There are 8 hidden switches. A switch that is on adds its own fixed numbers to the row, and there is some noise. The rows also spread widely along 10 directions, which tell nothing about the answers.
Known rows, each followed by its switches (1 for on, 0 for off):
[30, -53, 20, 19, -105, 92, -343, -8, 154, 84, 20, -28, 18, -49, -48, -11, 49, 49, 27, -174, -19, 145, -23, -26, 41, -147, 24, 139, 1, 24, 17] : 1 1 0 0 0 1 0 0
[-55, 35, 222, 78, 16, 42, 71, 127, -165, -110, -53, -158, -126, -131, -137, -127, 78, 60, -60, 128, -184, -93, 98, -10, 140, 115, -10, -21, -56, 253, 59] : 0 1 0 0 0 1 0 1
[130, 116, -56, -86, 73, 4, -35, -188, -189, 80, -107, -71, 144, -65, -2, 40, -14, -108, 234, 91, -143, -58, 66, 66, 92, 33, -173, -198, 100, -40, 145] : 0 1 1 0 0 1 1 1
[3, 207, 236, -135, 24, 127, -57, -63, -51, 189, -15, -44, 120, 171, 148, 62, 253, -53, -55, -66, -161, 66, 160, -152, -80, -49, 133, -76, 109, 310, 83] : 0 0 0 1 0 0 0 0
[35, -68, -144, 6, 26, 1, -39, -106, -153, 54, -6, 5, 129, -53, 16, 94, -42, -6, 306, -20, -129, -87, -42, 181, -46, -17, -204, -74, 60, -227, 77] : 1 1 1 0 0 1 0 0
[124, -68, 342, -139, 116, -106, 116, -230, 6, -40, -139, -151, -87, -115, -94, 23, -66, -95, 101, 77, -70, 186, -37, 66, 93, -41, -6, -114, -55, -163, -84] : 0 0 0 0 1 0 1 1
[247, 113, 37, -106, -47, 74, -456, -237, -58, 175, -93, -71, 3, -25, -17, -145, 45, -18, 183, 24, -36, 135, -62, -141, 146, -158, -166, 73, 18, -6, 193] : 1 1 0 1 1 1 0 1
[145, 27, 121, -19, 27, 159, -273, -218, -137, 72, -6, -66, -165, 74, -117, -84, -46, 70, 166, 263, -115, -191, -71, -243, -107, -64, 13, 42, -61, -60, 346] : 0 0 0 0 0 1 0 0
[80, 178, 30, -9, 22, -145, -109, -78, -45, 75, -87, -210, -20, -185, -91, -31, 55, -26, 33, 15, 59, 189, -6, -79, 1, 66, -222, -66, -100, 30, -18] : 1 1 0 0 0 0 0 0
[31, 172, 108, 19, 149, 100, 61, -114, -327, -8, -11, -114, 30, 8, 51, -79, 67, 17, 170, 131, -240, -147, 63, 14, -83, 60, -93, -159, -24, 134, 222] : 1 1 0 1 1 0 1 0
[-203, 94, -193, 58, 174, 223, -11, 37, 1, -54, 44, 27, 170, -45, 140, -73, 84, 83, -32, -89, -178, -199, 245, -54, -194, 259, -69, 168, 262, 312, 127] : 1 0 0 0 0 1 0 0
[189, 63, 322, -79, 104, 56, -208, -153, -30, 147, 41, -30, 38, 137, 144, 76, 46, 33, 263, -61, -166, 229, -39, 100, -190, -72, 27, 166, 142, 72, 54] : 1 0 0 0 1 1 0 1
[-75, -35, -257, 199, -101, 162, -210, 147, 86, -117, -38, -18, -53, -135, -152, -145, -109, 81, -108, -74, -36, -128, 85, -112, 187, 7, -26, 162, 27, 207, 76] : 0 0 0 0 0 1 0 1
[230, 101, 250, -111, -45, -45, -180, -276, 82, 140, -84, -113, 30, -5, 17, 153, -12, -81, 210, -79, -42, 260, -32, 62, 72, -204, -41, -89, -25, -78, -27] : 1 0 1 0 0 1 1 0
[13, 259, -15, 132, -20, 103, -204, 87, -16, 2, 47, -242, 53, -27, -73, 37, 54, 52, 1, -161, -133, 169, 73, -238, -217, -26, 56, 151, 21, 351, 44] : 0 0 0 1 0 1 1 1
[-93, 135, 243, 19, 111, 30, 92, 118, -200, -74, 54, -119, 7, -4, 15, -61, 166, 63, -7, -14, -211, 13, 150, -20, -114, 85, 39, 7, -23, 323, 52] : 0 1 0 1 1 0 1 0
[13, -136, -39, 238, -49, 59, -157, 93, 198, -150, 116, 9, -45, -101, 0, -10, -129, 181, 18, -314, -88, 166, -11, 169, 61, -60, 58, 323, 61, 203, -112] : 1 0 0 1 0 1 1 0
[113, -80, 208, -265, 94, 105, -300, -217, -84, 18, -103, 66, -17, 21, -42, -114, 73, 21, 228, 152, -101, -5, 30, -171, -54, -38, -95, 181, 116, -157, 177] : 0 1 1 0 0 1 0 1
[-32, 133, -327, 234, -61, 153, -192, 98, -101, -121, -38, -61, -47, -202, -174, -234, -114, 122, 47, 9, -25, -216, 66, -28, 227, 65, -263, 41, -61, 186, 201] : 1 1 1 0 1 1 0 0
[345, 256, 161, -62, 110, -130, -421, -240, -16, 112, -23, -152, -59, -94, 32, -110, -46, 47, 255, 87, 65, 335, -55, -75, -16, 84, -242, 230, 47, 168, 93] : 1 1 0 0 0 1 1 1
[24, 136, -60, 186, -181, -161, -241, 204, -144, 15, -22, -185, -43, -136, -81, -13, -3, 14, 132, -67, 14, 174, -31, 29, 40, -69, -243, 136, -197, 96, -60] : 1 0 0 0 0 1 1 1
[-52, 5, 41, 319, -100, -88, -25, 214, -21, -132, 64, -240, -132, -197, -196, 60, -83, 117, 58, -137, -61, 116, -81, 71, -107, -40, -68, 120, -236, 56, -108] : 1 0 0 0 0 1 1 0
[213, 221, 167, -131, 43, -80, -107, -259, -268, 260, -80, -153, 17, 46, 49, 34, 103, -113, 220, 225, -55, 12, -56, -29, 3, -44, -174, -289, -90, -60, 206] : 1 1 0 0 0 0 0 0
[113, 277, -140, 68, 36, 169, -115, -77, -145, 41, -75, -112, 39, -48, -19, -146, -8, -4, -12, 49, -99, -74, 93, -150, 133, 59, -106, -131, 53, 301, 212] : 1 1 0 1 0 0 0 1

New rows, each followed by its switches (1 for on, 0 for off):
[188, 175, 8, 60, 135, 152, -228, -147, 136, 84, 100, 44, 43, 42, 186, -94, -58, 124, 31, -80, -98, 52, 104, 129, 129, 145, 25, 140, 290, 504, 158] : 1 1 0 0 0 1 0 0
[37, -18, 25, 152, -47, 66, -158, 143, -177, -2, 49, 17, -78, 147, -14, 5, -44, 78, 110, 21, -109, -35, -50, 5, -52, -82, 52, 107, -42, 80, 108] : 0 0 0 0 0 0 0 1
[182, 132, -25, 61, 203, 230, -132, -310, 88, -65, -56, -142, -42, -52, -148, -39, -241, 33, 106, 26, -87, 22, -61, -193, -144, -40, 60, -40, 33, 14, 210] : 1 0 0 0 1 0 1 1
[351, 207, 33, 201, 114, -62, -120, -205, -98, 34, 39, -159, -117, -51, -6, 13, -265, 92, 301, 85, -70, 131, -188, 200, 17, 86, -170, 42, 48, 145, 104] : 1 0 0 0 1 1 0 1
[89, 218, -62, -129, 58, 225, -100, -296, 1, 160, -148, -166, 152, -46, -32, 8, 66, -131, -10, 37, -155, -63, 106, -292, 41, -27, 14, -209, 134, 80, 202] : 0 0 0 1 0 1 0 1
[50, -114, 80, -2, -72, -37, -297, 51, -182, 126, 44, 117, 2, 146, 120, -26, 82, 55, 261, -26, -71, 46, -86, 164, -35, -160, -108, 141, -47, -108, 92] : 1 1 0 0 1 0 0 0
[-62, -140, 162, -49, 119, -24, -7, 57, 82, -182, 7, 2, 79, -147, 35, 31, 32, 67, 134, -244, -120, 244, 95, 193, -82, 79, -89, 298, 166, 41, -223] : 1 1 1 0 0 1 1 1
[141, 104, 5, 62, 17, 79, -344, -61, -212, -32, -4, -97, -49, -17, -113, -49, -78, 93, 330, 92, -91, 11, -66, -133, -177, -86, -158, 149, -61, -46, 214] : 1 1 1 0 0 1 1 1
[365, 89, 90, -14, 143, 191, -263, -389, 334, 58, 32, -59, 28, -28, 22, 19, -177, 74, 61, -216, -84, 337, -79, 7, 70, -48, 149, 122, 285, 249, 29] : 1 1 0 1 0 1 0 1
[109, 66, 232, -99, -53, -11, -308, -58, -90, 134, -46, -115, -14, 34, -29, -14, 141, 6, 165, -19, -78, 215, -42, -153, -105, -149, -60, 191, -8, -2, 33] : 0 0 0 1 1 1 0 1
[15, -63, 304, -379, 188, 85, -7, -309, -75, 62, -149, 0, 75, -23, 80, -51, 202, -91, 79, 136, -197, -36, 168, -132, -14, 85, -62, 66, 217, -74, 80] : 0 0 0 1 0 1 0 1
[1, -127, 7, -59, 145, 204, -35, -246, -145, 9, 0, 29, 44, 53, 37, 11, -41, 9, 215, 170, -240, -321, 21, -26, -148, -4, 38, -61, 88, -173, 300] : 0 0 0 0 0 1 1 0
[-45, 93, -35, -32, -53, 270, -333, -32, 31, 11, -107, -6, -13, -29, -64, -222, 86, -10, -137, 13, -38, -114, 180, -283, 163, -88, 17, -15, -62, 208, 259] : 1 1 0 0 0 0 1 0
[-76, 1, -159, 148, -69, 143, -193, 165, 227, -53, 6, 11, 67, -77, -27, -52, -7, 50, -154, -257, -53, 70, 130, -26, 133, 20, 83, 200, 151, 327, -46] : 0 0 0 0 0 1 0 1
[134, 138, -159, 34, 93, 138, -359, -141, 229, -59, 42, 44, 67, -81, 45, -109, -118, 115, 98, -181, 18, 135, 98, -20, 43, 77, -91, 262, 230, 305, 96] : 1 1 1 0 0 1 1 0
[166, 29, 16, -57, 108, -82, -213, -160, -155, 74, 9, -48, 42, 13, 75, 23, -51, -12, 300, 107, -65, 60, -50, 16, -130, 40, -182, 147, 80, -73, 112] : 0 0 0 0 0 1 1 1
[194, 288, -78, 184, -46, 26, -228, -91, 99, 94, 51, -238, -44, -19, -145, 84, -90, 44, -24, -150, 42, 250, -112, -230, -94, -111, 55, -21, -64, 254, 40] : 0 0 0 1 0 0 0 0
[-10, 247, -148, 32, 12, 141, -290, 57, -43, 51, -14, -73, 108, -50, 53, -122, 119, 67, 10, -104, -62, 39, 166, -235, -110, 73, -168, 242, 137, 347, 108] : 1 0 0 1 0 1 0 1
[153, 126, -83, 99, 148, 88, -50, -244, 76, -84, -43, -52, -56, -201, 4, -203, -189, 63, -8, 86, -73, -119, 100, 121, 343, 223, -124, -42, 133, 321, 173] : 1 1 0 0 0 1 1 0
[281, 298, 206, -116, 118, 67, -397, -152, 35, 46, -33, -18, -16, 109, 27, -150, -16, 46, 117, 11, 5, 289, 61, -153, 72, -2, -22, 172, 131, 416, 155] : 0 1 1 0 1 0 1 1
[70, 148, 71, -56, 28, 145, -235, -143, -54, 59, -82, -240, 4, -124, -162, -48, 103, -3, 49, 0, -106, 112, 4, -325, -143, -74, -51, 19, -34, 25, 122] : 1 1 0 1 0 1 0 1
[30, 178, -41, -28, 32, -82, -66, -10, -358, 57, -71, -150, 12, -120, -22, -118, 126, -20, 143, 194, -116, -103, 63, -88, 52, 143, -294, -29, 2, 100, 139] : 0 1 0 1 0 1 0 1
[143, 116, -31, -161, 81, -29, -170, -284, 13, 115, -54, -131, 113, -127, -67, 55, 44, -43, 193, -31, -31, 150, -20, -159, -125, -14, -166, 12, 112, -99, 46] : 0 1 1 1 0 1 0 0
[-27, -91, 79, -26, 141, -114, 153, 5, -52, -154, -69, -26, 23, -164, -10, 37, -60, 21, 182, -107, -50, 181, 18, 190, -99, 84, -226, 140, 69, -135, -214] : 1 0 1 0 1 0 0 1
[17, 12, -267, 261, -51, -16, -195, 172, -181, -111, 61, 13, -27, -92, 20, -118, -118, 167, 168, -75, -59, -44, -5, 123, 42, 95, -259, 332, 73, 167, 26] : 1 0 0 1 0 1 0 1
[19, -6, 19, 251, -103, -67, -48, 253, -306, 2, 150, -57, -14, 80, -23, 159, -7, 119, 292, -44, -180, -3, -113, 251, -127, -82, -37, 25, -73, 35, 21] : 0 1 1 0 0 1 0 0
[212, 70, -336, 323, -141, 32, -449, 134, -42, 56, 122, 14, 23, 10, 44, -53, -209, 121, 206, -155, 0, 63, -111, 213, 173, -108, -113, 167, 32, 242, 117] : 1 1 0 0 0 1 1 1
[197, 12, 179, -141, -98, -50, -387, -124, -178, 183, -67, -33, 50, 98, 52, -8, 114, -73, 267, -41, -50, 247, -109, -9, 23, -307, -98, 28, -93, -169, 77] : 1 1 0 1 1 0 1 1
[48, 173, 13, 129, -178, -247, -251, 222, -362, 66, 2, -82, -53, 67, 20, 53, 70, 25, 326, 18, 37, 138, -68, 57, -117, -130, -337, 105, -258, -10, -2] : 1 0 1 0 0 0 1 0
[213, 296, 199, -56, 148, -11, -263, -218, -54, 94, 16, -129, -67, -16, 81, -121, 41, 102, 153, 52, -46, 170, 25, -108, -103, 111, -185, 244, 97, 286, 140] : 1 0 0 1 1 1 0 0
[122, -91, 218, -40, 56, -89, -34, -140, -17, 8, -68, -150, -18, -157, -62, 62, -23, -42, 187, -30, -101, 205, -67, 129, 10, -55, -71, -21, -39, -161, -79] : 1 1 0 0 0 1 1 1
[138, 120, -4, 256, 40, 52, -97, 112, 99, -48, 109, -63, -35, -55, -2, -24, -129, 131, -30, -160, -104, 153, 19, 177, 163, 129, 90, 134, 168, 516, -20] : 0 1 0 0 0 1 0 1
[372, 213, 340, -92, 146, -154, -216, -242, -237, -1, -52, -162, -191, 20, -88, -57, -105, 35, 330, 250, -2, 238, -112, -98, -60, 20, -160, 69, -72, 38, 112] : 0 1 1 0 0 0 1 1
[307, 289, -35, 170, -57, 179, -347, -165, 150, 175, 52, -148, 99, 91, 49, 132, -106, 19, 88, -263, -111, 277, -52, -44, 16, -235, 144, -12, 107, 346, 99] : 1 0 0 1 0 1 1 1
[82, 28, 129, -15, -73, 14, -184, -10, 14, 199, 49, -61, 150, 89, 89, 156, 113, -52, 95, -159, -148, 152, 1, 133, -6, -157, 130, -80, 34, 102, 34] : 0 1 0 0 0 1 1 0
[174, 109, 110, 147, -44, 59, -111, -12, 80, -34, 15, -64, -56, -3, 28, -55, -100, 72, -31, -118, -137, 125, 54, 129, 314, -28, 97, 69, 104, 451, -1] : 0 0 0 1 0 1 1 1
[237, 94, -277, 88, 77, 53, -168, -159, -104, 147, 79, 34, 235, 98, 99, 172, -172, -4, 378, -132, -141, 52, -120, 247, -72, -60, -81, -78, 253, -24, 140] : 0 1 1 0 1 1 0 1
[33, 132, 179, -160, 100, -39, -164, -58, -169, 56, -71, -125, 39, -69, 8, -93, 167, -44, 121, 148, -113, 44, 121, -107, -56, 118, -152, 74, 50, 124, 110] : 0 1 0 0 0 1 1 1
[-92, -27, 4, -55, -9, 75, -268, 180, -169, -80, -42, 131, -3, 97, 23, -151, 91, 80, 133, 0, -47, -16, 98, -107, -73, -22, -140, 321, 49, 58, 84] : 0 0 1 0 1 0 0 1
[220, 192, 141, 53, 74, 62, -226, -170, 101, 101, 50, -239, 22, -34, -62, 139, -44, 70, 151, -186, -90, 373, -123, -154, -305, -90, 47, 171, 73, 112, -21] : 1 0 0 1 0 1 0 1
[249, 204, 194, -99, 44, -11, -349, -181, -183, 103, -7, -169, 21, 52, -58, 33, 71, 21, 317, 39, -103, 254, -60, -213, -234, -130, -103, 125, 0, 7, 130] : 0 1 1 1 0 1 1 1
[214, 169, 240, -83, -86, -58, -411, -57, 17, 174, -31, -132, 31, 9, 45, 4, 119, -19, 142, -88, -15, 369, -7, -29, 32, -128, -57, 139, -24, 172, 10] : 1 1 0 0 0 1 1 1
[84, -47, 72, -208, 147, 44, -157, -289, 49, -46, -157, -21, -26, -219, -21, -208, -12, -9, 106, 60, -19, 54, 67, -92, 125, 78, -257, 220, 152, -99, 28] : 1 0 0 1 1 1 0 1
[336, 233, 138, -51, 1, 198, -316, -257, 24, 243, -65, 35, 42, 175, 128, -71, -37, -43, 69, -15, -85, 103, 4, 42, 322, -149, 99, -172, 131, 324, 247] : 1 1 0 0 1 0 0 1
[242, 105, 22, -99, 120, 238, -371, -349, 174, -21, -66, 45, -74, 22, -93, -162, -144, 44, 40, 60, 5, 36, 44, -255, 123, -72, 76, 56, 120, 154, 268] : 0 1 1 0 0 0 1 0
[101, 49, -117, 65, 4, 193, -200, -131, 268, 44, -24, -125, 147, -103, -90, 78, -95, -48, -52, -238, -83, 151, 35, -53, 75, -95, 186, -79, 131, 154, 45] : 0 1 0 0 0 1 1 1
[101, 407, -10, 69, 24, -67, -137, 50, -147, 98, -5, -146, 3, -53, 44, -171, 112, 25, -59, 20, -5, 87, 129, -71, 170, 179, -187, -17, 28, 556, 96] : 0 1 0 1 1 0 0 0
